The first 4 rows are patterns. Each new row is the sum of 2 different patterns, raised or lowered, with some noise. Before adding, each is slid sideways (what falls off one end comes back at the other) and multiplied by a number that may be negative. Names go in the order of the patterns.
Known rows, each followed by the names of its patterns:
[  7.4 -23.4   2.7 -20.8 -41.5   4.2  19.1 -10.0   3.4  -5.4 -10.1 -13.0
   7.8  25.0  -8.7 -20.8  21.9  17.6  27.1   6.5  -1.3  20.5 -25.9  -3.1
  -3.3  10.7  -8.0 -16.4   1.3  29.6 -19.7 -22.2   8.6   8.3 -26.6  14.0]  (3)
[-44.6  -7.0  21.6   3.1  -6.4  15.6 -16.4   9.0 -12.2  20.8   0.4   5.8
   4.4  -0.8  23.7   3.8  -1.5   2.5   7.1  -8.5  10.8  23.3   4.3 -18.7
   1.3  20.1  -6.4  -9.1  -1.2   8.0 -18.8 -21.2  15.3 -11.3 -28.2   3.6]  (1)
[ 13.5 -10.3 -29.5  12.5  10.9   4.4  27.3 -16.1  -4.2  -9.7  -9.3  12.9
 -41.7   6.3  15.1   8.2 -16.8 -18.7  -5.4   7.6   3.2  -1.7   3.8   5.6
  13.2   6.3   3.0   2.6  -5.3  19.9 -17.2  -8.8   9.9 -12.0 -16.7  -1.6]  (2)
[  2.7   2.9  -9.7 -19.6  15.6  -0.8  44.6   3.8  11.8   1.5 -28.6 -11.4
  -6.6   9.7   7.3   7.1  -1.9  20.9 -18.5 -39.0 -39.9  28.0   1.1   3.2
 -50.4 -26.9 -30.2   8.0  26.7  -0.6   6.4 -12.1   4.3 -16.3  13.0  12.9]  (0)

New rows. What belongs after each?
[ 31.8  11.0  65.2   4.3   6.0  17.5 -58.6 -19.5 -14.9  14.3  -7.4 -13.0
  -5.9  44.3 -40.5 -64.2 -36.6  31.9 -27.7  12.5 -48.0 -51.7 -32.2 -15.9
 -19.8  -0.6  19.7 -25.7   3.1 -25.8  -2.2  -3.6   6.7  22.4 -22.2 -44.0]  (3) (0)
[-42.7  -1.2 -21.1 -32.3 -19.4 -18.5 -48.1 -35.5 -10.6  25.9 -13.0  12.7
 -34.0 -49.2 -40.7 -34.3   0.4 -53.2 -10.3 -10.0   4.7 -51.3 -73.3 -60.2
   8.4 -16.9 -19.3 -60.2 -38.4 -34.9  -8.1   4.7 -19.6 -20.1 -14.0 -32.8]  (2) (0)
[  2.3 -16.1  -0.2 -16.8   1.2  -8.4  -9.9  -7.3 -25.5   5.2 -21.1 -18.2
  -5.0 -13.0 -26.8 -22.8  -2.0  -8.1 -30.6 -10.6   1.6  -1.7  12.7 -25.1
  -3.7  -3.8 -24.0   6.0 -24.8  -6.7  25.2   0.7 -33.0 -25.8  -9.7 -10.8]  (1) (2)
[50.0 31.1 46.9 41.5 40.6 42.9 25.6 50.9 33.0 33.9 42.6 38.4 27.1 27.2
 46.4 45.9 25.3 37.4 50.2 48.0 56.1 27.4 48.2 47.8 28.4 53.7 36.0 42.8
 72.8 49.1 19.8 29.3 42.2 37.1 52.2 34.3]  (1) (2)
[ 12.0  12.4  22.3 -11.1  23.6  27.8  54.6  32.5  52.2  14.3 -23.3   9.7
   7.3  27.3  27.7  31.2   8.5  20.0   3.3  -8.3 -34.3  30.3   0.1  13.5
 -29.3 -22.9   3.2  24.4  42.3   9.2  23.9  13.4  19.3 -18.8  40.1  40.3]  (3) (0)
[  1.8   4.1 -39.0  -1.9  -1.8   3.5   4.0 -24.7  -6.8   7.3 -23.2 -12.3
 -19.8   3.5 -14.3   9.0  -9.0 -30.4  -6.2 -12.9 -31.9  -4.0  10.2  -8.8
   5.1  -5.3 -11.1 -13.5  -1.5  21.6 -19.5 -23.3  12.6   1.2   3.7  -1.5]  (3) (2)
[14.1 -1.5 43.6 53.2 49.9 22.0 30.7 49.7  8.6 20.1 37.0 49.9 11.8 21.7
 43.9 49.5 36.9 14.6 23.4 33.7  9.2 31.3 44.0  5.2 37.3  0.1 -5.9 28.8
 42.2 21.0 16.6 20.6 21.6 15.1 30.0 53.3]  (3) (1)
[ 19.2  48.6  -7.8  37.3  70.6   0.5  32.2  24.0 -15.1  11.8  24.0   5.4
  16.1 -23.8  29.0   7.9 -10.4 -12.7 -21.0   4.7 -11.7 -13.9  35.4   9.4
   4.4   6.8   5.6   2.9   5.3  -1.7  26.8   9.9   7.1   8.6  34.5 -11.1]  (3) (1)
[  1.1  35.3 -17.6  21.6   9.3  25.2   7.5  -1.6  29.2  39.1  -4.5  -4.1
  23.7  14.4  -2.5  38.4  22.3 -20.4  14.9   7.3 -26.2   7.7  25.7   9.5
   3.2  -4.4  11.9  -7.2   1.3  36.4 -22.3 -10.4  45.0  26.8  32.6  26.5]  (3) (1)
[ -6.0   7.4 -13.3   8.5 -30.8 -48.0 -56.6  21.0   1.1  -7.8 -73.4 -38.1
 -31.2  -8.2   5.8 -14.8  -1.6 -35.5 -19.7 -19.6  -7.5 -16.6  -8.8 -34.9
 -26.2 -21.2   2.5 -17.2  39.0 -17.4   3.1 -17.7 -29.9 -23.6 -15.4  -2.9]  (1) (0)
[-22.2   7.4   4.1  55.1  38.2  28.2  14.2  -8.3   5.7  13.0  32.0   8.7
  19.4   6.7  16.9   0.6   2.3  17.8  13.4   7.3  13.4 -23.0  13.3  -8.5
  34.9  33.2  13.3  11.7  12.7  14.7   7.6   8.5  -9.4  28.8  44.3  45.2]  (2) (0)
[ -8.2   5.8  24.2  -8.1 -14.3   3.2  -9.2  -2.7  -3.8  11.4 -23.0 -31.6
   3.3   2.9 -32.7 -21.8 -20.5 -17.3 -22.9 -15.7  15.3  -3.2   9.7 -23.1
  -4.7  -0.6 -13.9 -23.3 -14.5  10.9  -5.8 -11.1   2.5 -26.6 -16.9  14.5]  (3) (2)
[-14.2  47.0  -3.3 -12.4  18.2  -5.2 -33.4  13.4 -17.9   7.0 -20.2  -0.3
 -18.3 -27.4  -0.8 -15.5 -24.4 -17.3 -26.8 -18.8   1.7 -31.9 -11.2  -9.1
  12.9 -15.9 -19.6  10.0  -0.6 -24.4  -2.2  24.9   6.6 -26.5  19.5   9.8]  (3) (1)
[ 15.9   1.8  -0.1 -14.4  27.9  41.4  18.0  16.6  22.5  35.8  -3.2  34.4
  46.0  17.7  52.0  16.6 -10.6  26.8  21.6  32.1  32.0  17.4  27.4 -15.0
   9.6   7.7  21.0  23.6   4.6  12.6  31.2   5.5 -10.2  -1.1  25.9   1.2]  (1) (0)
[ -9.7  -0.6   5.0  40.8   9.0  -9.3  31.3  20.6  21.7  25.0   6.8  58.9
 -14.8  12.8   5.6  -0.4  -6.9 -11.6  14.2  42.2  -5.5 -13.6  32.3   3.9
 -40.6  -5.5  33.9 -13.4  13.7 -44.2 -49.8  -7.4  31.3  17.4  10.3   7.6]  (3) (0)
[-57.6 -64.4 -20.8   1.6 -45.0 -39.6 -28.5 -32.9 -64.5 -13.6 -52.0 -30.6
  -7.8 -34.1 -52.5  -2.6 -40.8  18.2 -35.7  -1.6 -26.9 -51.3 -35.9 -36.0
  -1.9 -19.2 -23.8 -29.5  -3.4 -51.2 -56.3 -47.5   0.2 -41.9 -25.3 -59.4]  (1) (0)
[ -5.8  20.9 -12.6  -0.3  13.9 -41.5  -1.1  26.3  38.5 -18.6 -31.8  21.8
  30.3  34.7  10.3   7.7  29.6  -7.7   8.3   5.9  18.9  -6.6   7.8  -9.4
  27.5  -2.7 -26.0  -1.1  12.5  -8.1  10.4 -13.7  -5.4  17.9 -10.6  -8.4]  (3) (2)
[ -0.9  19.4   3.4  37.1 -23.0   0.1  47.6 -13.2  -0.2  16.3   4.5   8.0
 -18.2  26.6  37.2  -7.1  -9.7  14.9  35.5 -15.2  19.9  18.6  -8.5   3.1
  -3.9 -13.3  16.8  11.7   0.4  29.2  -2.9 -10.6  -5.1  22.1  16.6 -20.0]  (3) (1)
[ 23.4   4.5 -46.4 -21.2 -20.9 -24.2  -3.8   5.2 -16.1 -15.8 -25.6  16.8
  -8.1  -7.9 -32.9   0.7 -37.4 -11.3 -29.6 -15.7  13.9  -4.7 -12.1 -30.5
 -24.1 -21.1 -12.0 -27.3 -11.7  36.0  29.5 -45.7  -4.8  -2.3  34.3   0.4]  (2) (0)
[-16.2 -23.7 -11.4 -12.0 -36.5 -30.9 -17.7 -37.0  -4.7 -17.0  -3.6 -22.6
 -51.3 -11.2 -11.0 -29.8 -23.8 -33.9 -22.1 -31.6 -22.0  -9.5 -19.2 -20.6
 -28.9 -28.7 -34.2 -16.6 -15.4 -15.1 -34.4 -12.9 -22.9 -17.9 -13.4  15.5]  (2) (0)
[  7.0   1.5  41.9  19.7 -14.5  19.5  38.8   5.7 -10.1  16.0  38.8 -15.2
 -17.2  16.2 -21.3   1.1  14.3 -15.7   9.9  14.8  46.9  -0.6   7.9  -9.9
  29.4  14.3  30.1   3.0   9.3  16.4   5.1  21.9   0.4   4.9   7.0  11.4]  (1) (2)
[-61.5 -12.1 -18.1  17.4  14.7  -9.8  11.5 -38.4  -9.1 -24.8   8.3  -6.1
 -21.8  -6.4   6.7 -40.2 -17.7  -3.2  28.5 -29.0   9.9  -3.2 -50.0 -16.0
 -30.7 -35.0  -1.3   9.7 -18.6   8.4 -28.4 -45.9 -50.4  16.3   8.9 -15.6]  (3) (0)
[  1.3  23.0  -6.6 -12.6   0.1  -4.0  31.6  40.4  34.1 -24.0   4.0  -2.6
  44.6  19.2  26.2  -6.7 -22.6   8.3 -16.6  25.4   5.3  11.6  -1.1   3.5
   2.1  -8.0  19.8  40.3 -17.7  -4.8 -37.8 -18.7   3.9   4.7  34.0  20.6]  (2) (0)
[ 26.3  13.7  15.3 -20.8   5.0  20.5  -9.9   2.7   3.4  -9.0  10.6 -41.1
  24.3   1.1   8.8  22.4  23.8  25.0  -0.8 -17.5  16.9  25.1 -14.1  15.2
  57.6  28.4 -19.6  22.4   3.4  60.8  57.7  29.2 -11.6  -4.3   5.8   6.8]  (3) (0)
[ -2.8   2.5 -16.3 -13.7 -31.7   1.1 -44.2 -20.4  -2.9 -28.3 -33.7 -28.3
 -18.2 -20.3 -47.9  17.3  -7.6  -9.5   7.8 -51.7 -30.2 -32.7 -22.7  -3.2
 -53.1 -14.1   7.1 -23.7 -55.7 -60.5  -8.3 -12.1 -15.4 -50.3 -32.5 -31.8]  (2) (0)
[ 15.2  -5.3  13.9  -0.7  16.3  25.0   1.4   9.2  21.9  17.3  25.1  15.2
   0.9  25.3   8.7  10.0  -6.9  14.5  16.6  -7.8   0.9  23.9   1.5 -20.2
  -3.4  21.3 -14.7  -3.9  14.2 -37.0   3.3   8.7 -15.4   4.6  28.2  -9.6]  (3) (1)
[ -1.5  36.4   3.9  22.5  -3.5 -30.2 -19.1  -8.0  18.9 -23.3  -5.5 -23.6
 -40.0  -1.1  -9.5   3.6  11.2 -31.1  20.0 -51.5 -24.4 -24.8  -0.8  25.2
   2.6 -10.4 -20.4 -15.1 -17.4 -13.5 -36.0   0.5  18.3  19.6 -29.4 -24.0]  (2) (0)
[-39.0 -18.6 -28.2 -24.1 -14.6   2.0 -45.3 -26.7  -5.4 -30.4  13.2  -7.0
 -52.4 -26.7 -52.7 -39.6 -20.7 -31.8   4.2 -33.3 -22.0 -37.4 -33.4 -29.4
 -41.7 -41.9 -11.2  -0.4  -3.7 -41.1 -33.9 -45.7   6.9   7.6  -3.1 -46.8]  (1) (0)
[-20.1   1.2   7.3 -31.2  21.4  31.0  11.5 -17.9 -13.4 -29.5  36.2  30.2
  14.8  -3.4 -21.8  -6.1 -12.5  12.9  13.2   5.4 -23.6   5.3   9.0  16.4
  12.0  11.7   3.1 -16.7 -31.0  -4.3  -0.6  -5.4   7.3   9.2  22.6 -17.9]  (3) (0)
[  0.1  21.0  25.2   4.5  12.7   6.0 -41.4  40.5  33.0  11.1  10.3  23.0
  32.8  -1.6  17.1   0.0  42.2  60.8  12.0 -13.1  15.1   7.8  12.2  13.1
   9.5  -2.6 -12.7  15.1  33.2 -25.9  10.7  -7.3  -4.2  22.0   6.3  32.4]  (3) (2)
[-11.0  12.7  14.6  13.9  11.3  -9.2   5.1 -24.7  -3.1 -10.9  -0.7  18.8
   9.5  10.7 -15.1  11.6   5.6  -2.4   0.4  26.0  28.3  19.1  -6.1  23.0
  -7.6  27.4  17.5   3.1  10.2  -9.8  11.8   5.8   2.1  30.1  10.5 -14.9]  (2) (0)
[ -3.5   1.9  10.5   9.3 -16.4  18.7  42.8  -4.9  13.6  27.8   7.1  27.4
  14.0  -5.7  32.0 -23.1  10.2 -12.3  13.3  -5.4 -12.7   6.9  14.3 -13.4
 -12.6  10.0   7.8 -12.1  10.3  -3.8 -17.6  19.3 -13.7 -42.0  11.9  27.3]  (3) (1)
[  3.4   0.5  13.0  52.0  24.3  15.2  12.1  14.0 -17.7  33.5  43.7  16.7
  24.5   9.6  -0.5  26.9  24.3  72.8  19.6  19.3  34.1   5.0  25.1  18.9
  27.7  38.3  12.4  18.5  36.0  11.2 -17.6 -21.4  47.4  38.5  12.9 -34.6]  (3) (0)
[-67.6 -43.5 -13.0 -33.1 -33.2 -31.4 -26.5  17.8  -1.7 -32.4 -28.6 -25.5
  24.5  -3.2  24.0 -33.4 -55.8 -25.6 -27.4 -24.0 -22.5  10.7 -36.2 -59.5
 -30.0  -9.7 -24.4 -19.2 -45.1 -19.6 -90.0 -53.1 -23.6 -40.5 -30.0 -14.3]  (1) (0)
[  3.8   0.4  -3.2  -7.8   5.7  29.1  -5.8 -21.0  -0.4  12.3  -5.9  19.8
   2.1  -8.9  15.7 -11.5 -36.7  23.3  38.1 -11.8  17.7  21.4  -4.1  25.3
  20.5  16.0  -2.9  -7.7  16.4  33.8  25.3  20.2  -7.4  25.6 -19.9   1.8]  (3) (1)
[-17.9 -13.7 -22.0  -5.9 -11.6   1.9  14.0 -31.1  -7.1   1.3 -19.6  21.3
 -31.3 -23.7  -6.9  -4.6 -31.5 -12.4 -21.1  -1.2 -22.8 -14.7 -14.4 -11.8
  -4.0 -23.7 -13.0 -11.4 -16.7  -6.1 -15.5 -24.4 -22.0 -21.4  -9.7 -13.9]  (1) (2)
[ 24.9  15.3  22.5 -36.9   2.7 -17.0  30.7  24.0  14.2  16.1   2.8  19.8
 -15.4  23.9  26.5  16.7  13.9  11.8  -9.0  14.9  10.7  64.9  17.6  12.4
  21.0  -1.7   7.5   6.4  34.8  35.0  11.7  20.5  52.8  -3.5  12.6 -13.6]  (1) (0)
[-28.8  -6.3   7.0 -30.6  -6.0 -20.9 -43.4  -4.9 -10.8 -21.4  -3.1  -7.6
  15.5 -43.4 -31.0  -7.1 -13.7 -13.7 -17.8 -19.8 -41.9 -38.5  -7.3 -36.2
 -57.2 -22.1 -66.8 -29.3   5.4 -32.4 -11.3   2.9 -44.3  -1.8 -18.6   1.9]  (1) (2)
[ 37.8   1.0  -1.4   2.8 -12.0  -7.4  -2.2  26.7  -1.2   5.0  -4.8 -17.0
  31.0  -0.2  29.8   1.8  13.0  -8.2 -13.7  10.9  -3.8 -12.1   3.5  20.6
  -9.5   4.9 -16.9 -24.2 -47.2   1.5  13.4  -9.8 -64.2 -17.9 -64.1  -2.0]  (1) (0)
[ 14.3  28.8  17.1  28.4  25.6  34.4 -17.8  -1.8  -1.8  37.4  14.3  38.4
 -32.1  -8.1   6.5  24.0  53.7  43.4  20.3  -4.3  28.6   2.2  33.0  34.3
  26.8  15.3  -7.0   7.2  43.5   5.0  44.3   3.5  23.5  20.8 -20.0  25.0]  (3) (0)
[-21.3   7.7 -28.3 -32.0 -27.3  -0.5 -11.1 -43.5 -17.4  -6.0 -26.3  11.9
 -53.2 -22.8  23.4 -33.1 -23.2  -3.2 -22.1 -12.6 -40.6   5.9  11.3 -27.2
 -29.4  -8.7  16.5 -34.9  -4.5  -6.7 -28.4 -21.5 -22.0 -28.4  -7.3 -16.3]  (3) (1)
[ 33.8  49.1   0.3  11.8  31.8  23.7  25.4  21.9  24.9   3.8   3.7  31.1
   7.3 -12.4  21.5 -19.8  13.3  42.1   9.7  26.0  39.5  -0.2  37.0  20.9
  40.2  14.4  30.8  41.5  11.4  35.7  21.7   3.0  33.5  30.3  18.3  36.1]  (1) (2)
[ 27.6  -5.8   1.2  -0.7 -20.4 -11.9 -14.9   1.0   0.1   0.3   1.8  -5.0
   1.7 -15.8 -31.9  22.0  11.6   0.8 -38.6  -7.8   4.6  -6.3   3.3  -5.4
 -18.6   4.7   1.5  -3.3  13.3  -4.6  32.0  -5.1 -18.4 -18.5  19.4  13.6]  (2) (0)
[  0.3  10.6  44.3  13.4  34.0  24.9 -40.8 -17.7   6.3  24.0 -25.3  32.7
  -1.9 -30.5   2.9 -19.3 -26.9  26.2   7.8  -6.8 -33.4  -4.0 -16.1 -10.9
  38.1  40.0   2.1 -25.4  19.0  13.7  32.4 -11.5  20.7  60.5  16.6 -25.5]  (3) (0)
[-22.9  23.6  39.0 -14.5 -18.2 -12.0  21.0   1.6 -19.9  29.5  -8.4  22.4
   0.5  21.9  30.5  -2.6   6.3  22.6  19.5  -6.0  12.0  46.7  -2.6  -5.6
  28.4   5.1  25.0  44.6  -4.4 -15.6  15.8   3.2  16.6   4.0  31.4   5.5]  (3) (2)
[11.1 16.7 54.4 -0.2  4.5 25.4 37.9 18.0  3.3 39.3 63.8 -5.5 13.6 54.4
 27.5 37.1 39.9 12.0  2.4 30.8 -6.0  2.4 20.1 47.6 -1.5 25.4 14.6 11.1
 12.6 10.4 40.7 16.9  4.1 36.0 44.7 36.2]  (3) (1)
[-14.0  -2.1  10.7 -19.7  -5.1  43.9  45.3 -30.4  -7.7  12.3  31.6  17.1
  39.0  -7.7  -9.0  26.4  -8.7  -3.2   0.4   9.0  -9.7  -3.6   3.9  -8.3
 -10.7  20.0  -0.7 -14.4 -48.7 -21.5 -15.0  -1.9   8.2  25.1   4.3  -7.2]  (3) (0)
[ -2.3   5.6 -20.1  -8.4  -1.1 -24.5  26.2 -31.0 -38.2 -10.4 -26.2 -42.3
  -9.5 -11.2 -21.2 -57.6  -7.6  -9.3 -15.0   8.6 -45.9 -23.3 -26.8 -27.1
  -7.9 -54.0 -16.6 -15.4 -12.0 -24.6 -35.9 -35.4  -6.5  -8.2 -18.1 -17.3]  (1) (2)
[ 36.2  53.5  35.3  31.4  17.2  14.2  22.7  37.8   5.4  30.8  62.3  73.5
  -4.1  17.2  20.6  76.4  39.0  41.4  23.9  -7.9   9.2  20.2  10.6  15.6
  52.3  13.4   7.8  29.7  12.4  38.0  35.1  20.8  25.3 -15.2  22.6  13.0]  (1) (0)
[ -8.1 -51.7   1.5  -7.9 -45.1  -8.3 -26.0 -52.2 -22.2   1.5  -9.8 -23.5
 -28.9 -29.1 -46.1  -2.5   4.3 -19.8 -29.8  -8.3  19.5  -0.1 -22.6 -25.7
   9.2 -28.8 -18.1 -27.4 -11.9 -26.1 -35.1 -21.7  -3.2 -38.6 -39.2 -12.1]  (3) (2)
[-20.6  -3.1  12.1  18.0   9.4  21.6   7.8  -1.9  20.7  34.7  15.2  -0.4
  15.7  38.1   1.7  -0.3  39.0  22.9 -12.5  23.3  50.4   3.9  29.0  31.3
   4.5  16.0  43.8 -10.4  25.1  -1.8  18.6   6.3 -18.0  12.5  22.6  21.9]  (1) (2)
[29.2 11.7 54.9 24.8 16.5 62.3 25.7 60.1 57.7 30.6 13.2 40.0 31.4 23.8
 39.0 45.1 24.6  8.5 46.7 45.4  0.1 16.1 19.5 25.1 21.1 16.8 61.2 36.5
 31.1 35.8 52.1 39.6 38.8 23.9 48.5 78.9]  (3) (1)
[-13.9  -0.9 -11.9  13.6  -1.0  12.9 -11.0  -7.6  -6.3  30.3  -6.1 -12.2
   8.7   2.0 -26.7  19.3   5.7   7.8   3.5  -8.0 -26.1 -10.7   8.6  -8.9
   8.8   2.9  -1.3  -9.1  16.9   9.8 -25.8 -33.6  31.1  14.0  22.8 -21.4]  (3) (0)
[ -0.7  -3.7   0.3   5.7   0.2  -0.6 -12.7   0.0  -3.5  -4.7 -19.1   8.5
 -12.7 -30.7   8.5 -22.0 -45.3   1.3 -24.5 -14.5  13.1  -3.8 -13.6   1.2
 -11.3  16.3 -16.0   1.5   8.8   9.4  13.5  -0.6  11.9  10.7 -17.5  -3.8]  (3) (1)
[ 20.6  31.7 -16.5  50.2  15.7 -29.6   3.9  -4.6 -38.7  21.3  10.8   7.0
 -10.3  -0.3  -6.7  -7.8  11.8   2.7  -5.0  -9.0  17.7  11.5  30.1  -0.4
 -14.1  15.0   2.2   1.3 -14.5  16.6   5.6  -7.6  -1.2  40.2   7.4 -23.9]  (3) (1)
[ -7.6 -15.6 -52.2  16.8   8.8  -9.0  -8.3  -3.1  13.4 -22.3  -5.3 -17.3
  18.2  33.6 -10.1 -29.7  -7.0 -11.5 -11.0  -7.4 -11.1 -21.3 -28.6  -5.0
   6.6 -41.4  -8.7 -23.7 -23.7  -0.3 -11.9   8.2 -20.2  -0.9   5.2 -15.8]  (3) (2)
[35.9 48.3 67.6 44.6 19.8 59.1 65.7 32.4 43.7 77.8 35.6 26.5 60.9 53.3
 54.3 68.8 38.7 32.9 40.7 28.1 56.5 45.2 37.1 39.5 -2.1 45.1 71.0 29.7
 26.5 32.7 29.5 49.4 21.8 74.3 45.1 49.3]  (3) (1)
[ 42.5  34.2  40.0  18.1  15.5   7.3  38.0  41.1  14.2  46.0  34.8  21.3
  10.8  34.0  60.1  23.7   6.9  22.1 -26.5  39.7  22.4  33.2  50.5  19.8
  69.5  13.7   7.5  13.0  44.0  31.9  41.7  40.8  45.3  10.6  22.2  18.8]  (2) (0)
[ 20.4   6.5  29.1  -7.4  23.0 -14.5 -40.0  -2.3 -16.4  14.4  27.8  -3.1
 -23.7  19.6 -26.6 -42.1 -39.4  28.7 -13.2 -21.4 -50.7 -19.8 -53.8 -11.5
  -1.8 -15.2  -1.4 -34.1  15.4 -22.1   5.8  -3.3   0.6   6.5 -17.2 -48.0]  (3) (0)
[ 13.1  24.3   7.7  -7.5   8.1  -8.0  33.1 -22.8  16.4  21.7  12.6  13.7
  -3.5   2.7  16.8  17.8   1.2  19.2  29.7  22.0  -1.5  10.7  25.1   1.5
  16.9  -6.6   9.2   0.8 -17.7   8.6  -1.9  -3.4   2.7 -50.7  12.4  34.4]  (1) (2)
